All groups share one centre, and each spreads out both ways along 13 directions, with some noise.
In the rows, 128 means zero.
Some rows, each with its group after it:
[172 123 189 145 150  85 142 146 115  98 150 103 146 147 102 175 138 121
 182 124 111]
J_934
[124  97 154 137 108 186 122 116 134 125 112 122 147 103 124 153 136  99
  65 146 153]
J_318
[130 149 126 110  82 145 155 177 135 125 123 148 135 145 137 117 168 151
 157 143  97]
J_821
[ 91  95 161 101  89 119 163 160 126 114 163 110 137 128 127  99 106 185
 203 166 106]
J_368
[151 128  76 137  97 168 150 107  95 160 164 139 161 112 179 118 168 107
 171  78 126]
J_821
[161 171 154  41 113 126 105 114  54 161 127  93 132 128 129  89 121 137
 176 124 144]
J_934
[126 157 216  39 137 101 158 149 109  93 156 102 115 177 138  83 150 147
 145 156  86]
J_821
[112  71 116 113  60 145 121 125 126 153 120 138 142 149 128 154 103 152
 121 192 138]
J_566
[172 100 112 140 117 184 145 143 147 117 151 121 131  46  82 168 183 125
 125 176 136]
J_821
[ 97 171 228 115 118 108  85 160 139 158  71 139 114 168 110 125  93 157
 149 169 165]
J_318
[131 163 144 143 197 104 119  99 170 108 142 121 142 109 112 118 140 105
 149 126 117]
J_318
[168 123 105  46  88 105 166  87 132 126 164 147 122  77 137 171 166 116
 156 180 109]
J_318
[130 169 154  79 125 146 133 133 132 133 116 143 108  71 154  73 206 131
 132 135 149]
J_566
[172 136 134 104 170  97 143 160 139 148  94  97 175 120  66 148 153 101
 130 161 146]
J_934
[137 103 153 158 110 161 167 146 102 143 111 114 144 125 106 162 143 115
  96 184 100]
J_368
[125 137 180 184 147 142 130 123 118 112 122 127 145 152 129 135 129 132
 152 130  94]
J_566
[122 130 164 159 162 153  73 144 135 143  90  89 104 146  74 153  84 102
  82 124 183]
J_776
[166 132 117 141 105 157 138 137 149 126 116 126 133  77  98 179 183  99
 140 170 125]
J_566
[118 176 187 176 165 156 123  99  86 144 125  93 115 125 135  89 150 116
 198 129  99]
J_776
[135  96 178 152 154 142 194 141  92 132 140  68 167 113 117 139 158  79
 132 129 115]
J_368
[115  92 122 195  87 154  91  85 129 157  95 134 153 134 116 178  90 126
 136 188 130]
J_821
[145 128 236  93 141 131 140 180 157  76 124  98 179 142  88 133 156 119
  94 168 122]
J_821
[134 122 137 168 121  96  79 187 136 193 130 102 129 178 124  98 157 124
 134 133 190]
J_368
[134 141 143  33 101 169 134 124 160  94  91 135 121  58  81 153 135 140
 140 197 134]
J_368
[103 162 133 183 120 128 105  97 136 189  86 103 150  98 125 135 116  52
 120 145 149]
J_318
[131 151 161  92 104 151 167 146  69 114 128 107  64 140 132 127 138 142
 163 128  84]
J_566
[ 92 153 132 130 141 150 118 121 142 108 106  90 146 143 135  97 114  99
 174  77 126]
J_776
[117 122 160  76 103 104 120 166 120 160  69 177 121 156 150  96 153 200
 155 152 171]
J_812
[116 134  95 117 122  94 121 118 150 128 128 122 119 126 117 141 101 126
 178 126 130]
J_368
[121 139 139 142 137 185 103 156 160 109 104 102 138 116  87 119 134 102
  57 141 142]
J_934
[131  87 135 133 177 153  89 115 139 138 158  84 172 137  87 100 117 128
  89 172 160]
J_566
[139  95 123 144 187 167 143 110 116 127 160 144 117 135 104 148 108 162
 120 141 123]
J_812
[160 123 125 138 100 160 143 118 126  99 176 104 168 120 132 135 175  93
 109 151  77]
J_812
[170 136 134  68  79 156 119 136  73 160 139  95 100 132  95 159 119 147
 197 169 135]
J_566
[134 126 128  52 116 116 136 171 157 128 150 130 138 122 104  87 164 169
 113 212 125]
J_776
[138 123 165  90 123  96 114 152 169  90 152 136 131 130 115 132 138 168
 196 137 145]
J_566
[136 157  89 120 133 140 106 148 172 153  79 108 118 118  75 151 158  99
 162 168 150]
J_776
[165 115 121  69 131 117 131 120 122  76 139 129 158 142 116 154 107 127
  81 112 111]
J_318
[132 148 127 130 150 117 139 115 102 186 108 116 128  78 132 116 134  94
 143 106 171]
J_934
[145 102 123  71  98 145 157 129 145 151 183 140 154 112 146 147 152 116
 148 128 169]
J_821
[152 155  91  83 107 130 141  80  94 192 140  99 125 105 146 118 184  68
 155 168 124]
J_566
[156 128 167 139 123 137 123 146  91 120 133  73 146 176  99 158 114 117
 202 111 119]
J_368
[103 100 138 126 115 117 140 158 129 192 108 139 111  83 116 102 142 173
 161 187 181]
J_934
[108 118 155 164 175 142 115 104 109 170  95 105 170 135 110  88 121 134
 121 173 132]
J_934
[132 145 187  61 204 109 136 109 163 116 159 129 148 116 112 108 130 135
 161 138 154]
J_934
[131 146 171  88 192 151 143 129  86 161  69 127 110  93  92 105 125 151
 114 153 158]
J_812
[135 158 147  97 150 119 123 146 128 102 141 128 129 161 126  97 132 155
 159 106 112]
J_821
[104 120 162 193 149 108 142 129 151 129 146 135 102 113 150 138 138 120
 177  92 144]
J_812
[161 163 178  66 142 102 179 180 125 133 116 133 164  86 120  92 210 142
 169 150 125]
J_776
[146 116 186  98 137 155 132 131 121 122 144 117 104  98 108 140 154 138
 123 165 151]
J_318
[116 108 164 132  75  84 141 168 142 128 147  95  82 161 129 182 122  95
 148 132 143]
J_934
[131  98 166 130  83 151 142 164 125 153 120  98 140 103  84 158 137 112
  80 223 136]
J_776
[133 144 132  78 121 110 172 155 119 133 139  61 158 109 107 108 146  85
 175 130 116]
J_776
[185 146 114 157 184  92 112 194 169 118 182 131 113 130  93 122 189 137
 118 110 146]
J_368
[153 164 143  97 122 172 139 150 140 106 109 140 103  59 122 112 207 128
 122 137 133]
J_566
[131 151 120  90 115 124 115 133  94 151 156  92 100 141 127 101 109 137
 186 114 132]
J_318
[125 139 123 148 120 135  98 125 165 175 118 118 154 113  86 152 118 107
 161 191 157]
J_821
[141 159 141  84 122 128 100 168 143 164  72 132 112 130  85 129 149 149
 157 176 173]
J_776
[117 146 151 164 177  97 136 140 144 155 110  80 111 127  76 140 129  84
 129 176 121]
J_821
[128 139 139 152 111 151 148 119 143 140 128 131 126  89 126 137 181 108
 138 185 103]
J_776
[116  98 129 157 100 153 129 138 106 175  81 106 147  95 119 135 129  89
  63 142 170]
J_318
[120 143 195 164 121 173 153 166 103 131 121 107 111 125  86 128 130 157
 140 205  76]
J_566
[117  85  86 133  80 120 167 133 108 152 154 104 118 142 110 164  93 132
 152 184  89]
J_368
[181 200 123  96 125 129 128 149 140 139 138 150 143 102  97 135 166 136
 188 153 107]
J_566
[152 109 101 146 138  85 120 125  86 149 149 120 135 174 170  90 175 142
 167  93 131]
J_812
[157 113 130  99 105  98 132 153 127 110  94  74 174 140 127 127 185  60
  85 113 138]
J_812
[133 126 174 150 154 150 133 148 136 111  92 100 123  78  82 133 159 123
 124 162 135]
J_812
[115 143 147 157 162 135 163  83 121 123 162 103 140 153 151 101 170  90
 130 169  46]
J_566
[162 192 171 143 158 134 160 137  87 136 162 117  99  95 114 109 172 139
 195 142  76]
J_368
[ 90 166 124 114 141 136 106 124 156 157 132 120 110 124 113  93  97 134
 160 148 140]
J_934
[147 105 133 161 137 168 150 159 191 110 201 127 163  97  96 169 156 119
 154 144 131]
J_821
[153 136 150  77  84 139 140 212 164  82  99 124 130 151 105 152 182 111
  64 147 124]
J_934
[100 147 165 168  82 116 102 156 128 165 127 129 116 112 158  74 157 156
 188 146 147]
J_812
[108 112 160 129  97 140 167 201 138 145 122  92 116 126 100 121 162 123
 108 193 122]
J_821
[156 150 192 122 159 161 138 123 103 107 140  86 143 130 112 124 168 108
 162 133 105]
J_368
[172  86 152  75 122 140 170 129  96 109 165 138 101  85 134 158 166 153
 131 132 141]
J_318
[135 100 115 127 101  86 127 203 145 178  95 165 128  82 101 125 140 185
 128 169 190]
J_776
[141 159 147  41 146 108 153 195 133 123  94 127 129 135 125  84 176 126
  95 100 157]
J_821
[153 131 147 166 127 126  94 147 129 163 104 156  82 120  91 170 128 163
 133 174 163]
J_776
[124  70  95  97 170 153 158 127 148  88 172 118 137 154 140 111 158 137
 115 101 132]
J_318
[ 91 133 169 120  99 170 137 140 129 129 122 147 137 180 167  86 159 159
 150 154 103]
J_318
[160 111 131  97 121 146 159 154 161  99 107 152 159 134  90 192 160 127
 102 176 112]
J_812
[110  98 175 177 169 131 133 142 166 136 143 108  97  76  75 148 128 131
 121 189 153]
J_821
[ 87 132 100 109 120 156 138 114 125 167 183 100  64 116 134  69 142 145
 160 194 107]
J_934
[ 75 131 193 101 119 105 106 132 121 154 101 114 106 180 172  49 161 153
 161 158 149]
J_812
[113 142 130 115 183 135 153 111 100 230 144 154  97 123 134 101 124 142
 141 156 165]
J_812
[119 100 153 184 133  83 140 109 149 154 153 140 167 112 145 144 136 124
 182 152 141]
J_566
[137 126 172 111  85 126 133 161  99 126 105 159 123 135 144 145 116 162
 137 101 149]
J_318
[174 149 122 127 122  71 160 188 158 112 115 124 133 127  95 200 151  86
 160  99 128]
J_934
[159 105 119 112 123  68 172 158 104 114 116 154 141 138 127 153 130 160
 136 121 108]
J_318
[ 60 110 179 152  82 139 124 123 128 169 111 140 106 137 172 101 120 140
 124 166 152]
J_934
[138  83 152 158 110 167 141 152 117 113 120 123 130 133 110 169 131 140
 104 144 129]
J_318
[133 155 126 181 164 161  92 101 149 117 149  98  85 130  89 156 121  99
 149 145 109]
J_776
[165 138 108  86 117 107 127 169 185 139 145 172  95  65  92 148 182 155
 106 192 162]
J_776
[127 105 113 114 130 157 126 143 103 192 106  97 119  84  78 131  92 123
  85 166 183]
J_812
[127 145 128  60  87 132 151 167 179 150 157 113 122  94  92 169 119  79
 113 164 162]
J_812
[129  92 146 159  49 149 124 151 153 136 126 111 157 144 110 179 155 123
 185 203 122]
J_368
[187 191 161 102 122 130 176 172  78 178 102 111 123 110  79 173 148  99
 170 149 112]
J_566
[138  80 125 137 103 175 123 125  86 144 112  73 125  87  91 131 145 123
 102 196 132]
J_812
[123 139  86 123 152 144 115  73 132  91  85 163  96  96 110 174  61 136
 107 104 115]
J_368
[117  83 136 185 152 140 135 123 112 118 141  93 146 141 119 138 101 114
  96 116 122]
J_776
[135 100 121 101 133 106 138 144 171 108 147 117 154 134 125 138 154 111
 130 124 151]
J_368
[185 153 178 167 136 121 160 205  45 158 141 106 117 174 102 143 136 146
 160 105 101]
J_368
[174 137 146  61  58 146  99 152  90 120 129 109 161 129 115 124 133 162
 177 143 131]
J_821
[128 134 149 110 113 137  99 156 110 134  90 119 145 151 114 107 106 149
 115 127 152]
J_934

New rows. What belongs after each?
[120 107 101 161 163 114 101 126 195 119 140 131 170 109 114 112 143 121
 104 140 152]
J_566
[144 156 179 182 141 127 118 202 144 122 117  80 188 134  84 120 134 105
 151 111 132]
J_821
[156 134 155 103 150 114 133 132 112 142 123 147 150  88 111 120 141 175
 193 143 148]
J_934
[161  99  72 130 121 158 115 137  96 162 165  70 153 105  83 128 106  99
  78 146 143]
J_812
[166  97 150 115 110 142 143 220  88 139 123  92 129 145  62 162 105 158
 115 141 151]
J_368
[108 110 154 173 198  72 156 169 120 154 116  58 104 141  93 128 101  77
 100  93 158]
J_821
[149 110 208 139 126 102 132 139 142 119 103 121 177 136  97 190 131 111
 147 163 139]
J_934
[145 156 118  91 123 111  87 164 118 128 133  58 171 164 101  72 112 101
 103 111 133]
J_812
[128 113 188 143 126 115 131 111 126 108 170 110 105 118 137 168 106 110
 165 100 147]
J_934
[146 128 123 121 131 107 173 126 180  99 167 165 162 106 138 142 186 128
 136 160  86]
J_566
[152 169 166  63 178 151 104  95 114 113 142  78 118 130 130  72 189 100
 148 122 138]
J_566
[144 119 151 154 143 111 174 120 115 121 102 154 111 111 141 172 174 130
 179 124 114]
J_812
[131  92 108 138 123 163 157 168 147 109 122 117 130 131 100 153 154 120
  79 151 117]
J_821
[121 164 145 139  75 182 144 139 110 124  84 145 108 126 133 138 161 134
 135 171  77]
J_566
[108 168 212 103 152  73 200 165  94 142 118 114  85 128 158  94 157 116
 167 101 117]
J_566
[129 105 135 147 117 124 151 151 138 134  97 115 120  88  98 184 131 101
 125 137 154]
J_812
[ 99 104 144  89 109 152 125 143 164 104  78 143 135  76  99 140  98 160
 115 149 166]
J_368
[133 109 172 137 118 118 127 158 129 126  98 114 141 135 124 156 130  97
  84 100 166]
J_934
[121  94 166  74 134 123 108 137 158  77 147  99 122 159 114 120 136 147
 143 145 145]
J_566
[138 116 129  66 105  94 110 118  70 188 125  75 125 161 112 125  80 126
 172 149 164]
J_934
[130 131 142 103  72 136 156 147 154 132 168 105 133  98 100 140 153 111
 116 236  87]
J_776
[121 102 117 197 144 154 141 145 126 141 144 121  92  75 111 129 139 141
 138 130 141]
J_821
[190 132 107  76 131 123 147 154 124  70 155 109 155 128  82 158 136 132
 110 136  83]
J_318
[145 155 120  77 156  66 155 160 129 159 169 106 125  98 118  71 163 132
 142 146 133]
J_776
[157 168 115 142 135 137 129 104  97 145 140 126 121  93 138 113 166 125
 193 120 107]
J_821
[151 137 117  52 114 118  94 115 131  99 186 106  98 147 122 110 130 172
 224 140 125]
J_566
[164 101  99 164  94 139 135 128  74 139  88 126 141 117 108 167 130 152
 150 157 104]
J_812
[121 173 202  86 123 153 136 144 107 123 156  60 118  92 111  80 136 109
 175 139 122]
J_776
[153  84 152  68 134 134 150 112  87 136 133 137 148  97 138 128 144 150
 120 130 167]
J_934
[154  96  92  90 130 121 143 115 123 157 167 146 166 112 132 131 134 131
 103 140 150]
J_566
[114 164 206 103 124 167 126 154  88 194 112  68  95 159 116 102 154  93
 143 169 155]
J_318
[128 108 116 143 116 125 170 191 147 153  85  99 190  69  85 110 178 125
 161 179 133]
J_776
[146 178 175  93 116 111 162 150 104 170 113  61 141 122  97 143 145  50
 151 157 122]
J_776
[144 116 202 101 129 136 193 147 112 137  85  99 142 123 117 174 186  57
  90 160 132]
J_566
[116 109 141 167 188 145 139 127 169 125 171  91  85 126  75 163 121 118
 161 175 124]
J_812
[166 130 173 123 139 117 134 165 118 126 112  69 163 109  77 151 146  83
 115 140 144]
J_821
[133  96  74 159 117 150 152 125 122 165 160 127 132 106 142 148 135 105
 147  96 155]
J_821
[169 153 137 109 119  91 156 133 121 166 152 124 133  85 115 153 166 109
 205 150 138]
J_566
[114 130 205 110 119 159 149 149 125 121 118 109 158 103 127  98 160 121
  99 164 128]
J_776
[136 102 213  82 143 193 126 111  65  95 124 107 133 169 137 112 131 160
 122 121 130]
J_776
[126 176 148 131 145 128 125 139 142 138 124 123 161 170 112 110 127 119
 135 158  94]
J_812
[ 93 109 156 154 125 160 141 107 156 125 160 112 145 156 140 132 130  87
  88 160 108]
J_812
[141 110 112 105 102  88 139 123 113 110 144 152 126 138 125 140 108 187
 166 163  90]
J_318
[169 113 120 154 181 136 110 109  86 161 104  87 185 110  66 135 108 128
 149 158 139]
J_934
[109 144 174 112 156 136 126 147 150 133 103 147 138 157 120 106 137 154
 119 158 134]
J_812
[126 144 189 198 123 153 102  83 101 136 136 126 111  74 126 140 111 132
 151 155 117]
J_318
[143 147 142 120 145 153 117  99 133 144 169  92  83 113 104 147 147  82
  97 180 122]
J_776
[144 104 115  92  86 131  96 102 109 185 116 123 129  89 143 130 150 121
 162 135 207]
J_566
[134  93  72 158 144 132 154  95 100 157 121 113 152 153 134 124 164 126
 161 166  93]
J_776
[108 141  55 161  90 132 125 132 128 175  88 125 100 160 109 142 118 128
 159 187  90]
J_821
[169  96 123 118 121 155 137 171 103  79 168  73 128 132  82 141 134 142
 136 126 103]
J_821
[142 120 158 109  58 161 167 152  82 169 113 126 125 122 117 157 154 136
 137 217 102]
J_368
[128 129  89 146 117 156 153 144 107 188 163 105  95  72 133 102 169 122
 174 131 146]
J_821
[123 157 152 117 136 132 178 160 107 156  65 141 113  33  90 135 122 129
 108 152 138]
J_368
[145  94 127 118 114 133 103 122 120 121 146 158 143 129 139 139 105 179
 155 102 165]
J_566
[121 137  71 185 170 175  96  85 148 141 120  89 105 123  98 122 153 101
 175 157 111]
J_776
[ 98 121 139 149  94 111 149 114 113 192 131 129 123 129 160 136 122 111
 166 148 139]
J_821
[109 173 133 162 128 157 141 161 103 146  96 125 100 121 112  95 128 140
 118 144  90]
J_566
[150  90  89 121 129 112 129 111 141 113 144 117 131 116 101 192  97 104
 122 120 146]
J_318
[126 109 149 129 138 144 134 124  89 160 168  79 115 113 110  91 136 135
 118 191 119]
J_776
[116  95 129 143 175  80 156 102 126 143 132 133 125 128 140 120 143 136
 140 151 126]
J_318
[116 105 178 136  97 140 167 204 126  88 154 110 106 140 111 123 142 173
 143 158  87]
J_821
[133 144 155 117 129  98 141 155 127 162 157 112  98  68 110 100 155 148
 197 159 152]
J_566
[152 141 139 109 200 170 110 168 135 143 124  98 124  84  33 107 116 153
  99 172 162]
J_812
[ 72 100 163 124 134 133 135 121 154 132 116  98  81 145 104 159  79 117
 144 161 147]
J_812
[135 140 142  63 150 119 156 127 102 130 189  76 131 118 127  62 158 131
 150 154 100]
J_776
[114 145 148 159 147  79 142 117  92 185 100 127 129  89 151  79 146 125
 144 137 137]
J_318
[120 148 199 148 149 139 143 117  59 180  78 100 144 152 149  95 147 110
 161 125 134]
J_776
[106 109 154 139 101 175 124 175 126 156  94 115 134 130 119 106 144 141
 106 156 161]
J_318
[131 142 157  54 104 106 161 176 108 123 145 134 142 168 168  91 145 141
 149  77 135]
J_821
[127 145 143  96  99  93 140  90 101 144 132 157 131 104 163 103 137 150
 154 165 102]
J_318
[149 118 158 194 145 125 107 100  53 160 132  81  99  71 105 154  77 102
 114  98 157]
J_318
[147 158 104 172 110 170 147 142 124 125  74 132 122 113 107 173 159  86
 108 129  94]
J_566
[131 135 134 107  94 173 126 146 144 106 157 109 163 106  97 146  85 108
  77 138 117]
J_812
[ 96  91 116 118 101 131 125  76 105 190 135 129 127 127 141 133  77 148
 174 178 147]
J_934
[167 116  98  59 137 112 118 110 143 139 194  96 133  99 106 119 160 122
 170 163 153]
J_566
[107 187 156 137 126 130 103 142 169 120 132  99 114 128 105 121 112 100
 161 137 115]
J_776
[110 154 103  99 108  71 165 151 145 137 190  67 134  96 125  94 109  78
 162 119 104]
J_776
[ 89 137 183 140 148 106 111 164 127 168  87 136 116 135 134  69 127 171
 147 137 171]
J_318
[116 139 113 136 140 131 114 154 137 138  98 109  68 116  71 119 129 160
 136 202 113]
J_821
[140 154 100 126 123 119 129 107 136 169 177 164 162 105 141  95 146 158
 168 175 106]
J_566
[134 118 149 110  95 112 137 179 157 114 138  77 167 178  84 160 125 121
 203 171 109]
J_368
[124 138 176 141 145  78 169 110 130 162 164 103 155 150 135 127 153  98
 187 187  88]
J_566
[170 122  62  80 146  94 149 117 146 119 158 107 144  82  97 150 145  95
 133 127 130]
J_318
[ 94 128 116 147  73  96 163 130 152 159 141 134 116 118 143 126 151 129
 177 211  85]
J_566
[114 158 163 123  87 110 132 162 105 181  26 127 110  87  99 138 124 141
 174 174 157]
J_812
[119  95 176 146 109 116 132 116  87 158 137  92 127 155 129 128 129 134
 156 186 120]
J_934
[111 131  93  76 140 112 138 162 177 151 122 123 138 182 106 129 118 107
 111 140 149]
J_821
[153 145  91 127 115 168  91  87 106 190  79 118 152  78 113 120 161  99
 119 175 161]
J_821
[125 185 179 127 155  77 121 132 122 147 130 115 141 150 137 101 120 119
 200  98 127]
J_821
[136  99 141 117 121 134 144 123  94 125 195 108 116 128 124 104 130 171
 140 180  93]
J_776
[153 140 143 117  72 131 133 140 130 161 137 125  93 112  92 200 131 104
 129 205 129]
J_776
[123  77  79 183 125 187 163  87 124 129 189 123 133 134 148 156 146 109
 128 142  91]
J_821
[ 96 138 196 123 168 142 121 113  85 127  67  99 116 125 129  78 116 142
 120 130 133]
J_812
[170 138 150  46 155 112 150 170 110 106 185  60 143 150 102 107 147 103
 142  99 131]
J_821
[148 132 129  78 174 121 122 134 127 128 182  61  90 150  70 117 128 133
 177 175 117]
J_318
[135 143 161 123 117 102 164  85  69 165 164 102  98 111 162 122 151 106
 195 148  96]
J_821
[133 172 153 139 142 148 122 110 146 101 145  77  82  89 116 104 206  98
 192 171  85]
J_566
[ 83 121 144 151 130 118 145 146 143 148 133 106 159  98 138  60 139 118
 104 153 125]
J_776
[137 130 114 175 114 156 124 190 108 110 138  96 124 165  99 127 110 158
 182 101  99]
J_318
[162 162 149 124 148 153 162 106  70 140 133  80 118 123 100 153 137  93
 162 151  75]
J_368
[155 112 145 221 145 107 150 136 105 172 134 131 113  85 108 172 144 116
 119 157 134]
J_776
[129 126 121 109 171 125 136 120 140 122 179 115 119 148 126 116 121 128
 153 109 130]
J_821
[141 158 147  56  84 121 171 140 100 142 157 104 124  97 139 105 163 129
 214 153 102]
J_776
[131 188 171 117 171  88 111 100  90 142  45 103 131 156 122  95 143  93
 109 149 102]
J_821
[144 143 136 122 100 184 123 132 152  83  91 144 185 160 107 163 143 114
  82 170  77]
J_934
[152 134  93 117 160  60 124 127 137 107 136 132 148 100 100 116 107 153
 145 129 111]
J_318
[159 170 161  79 144 157 109 146 146 111  93 159 180  91  91 118 138 161
 140 145 145]
J_934
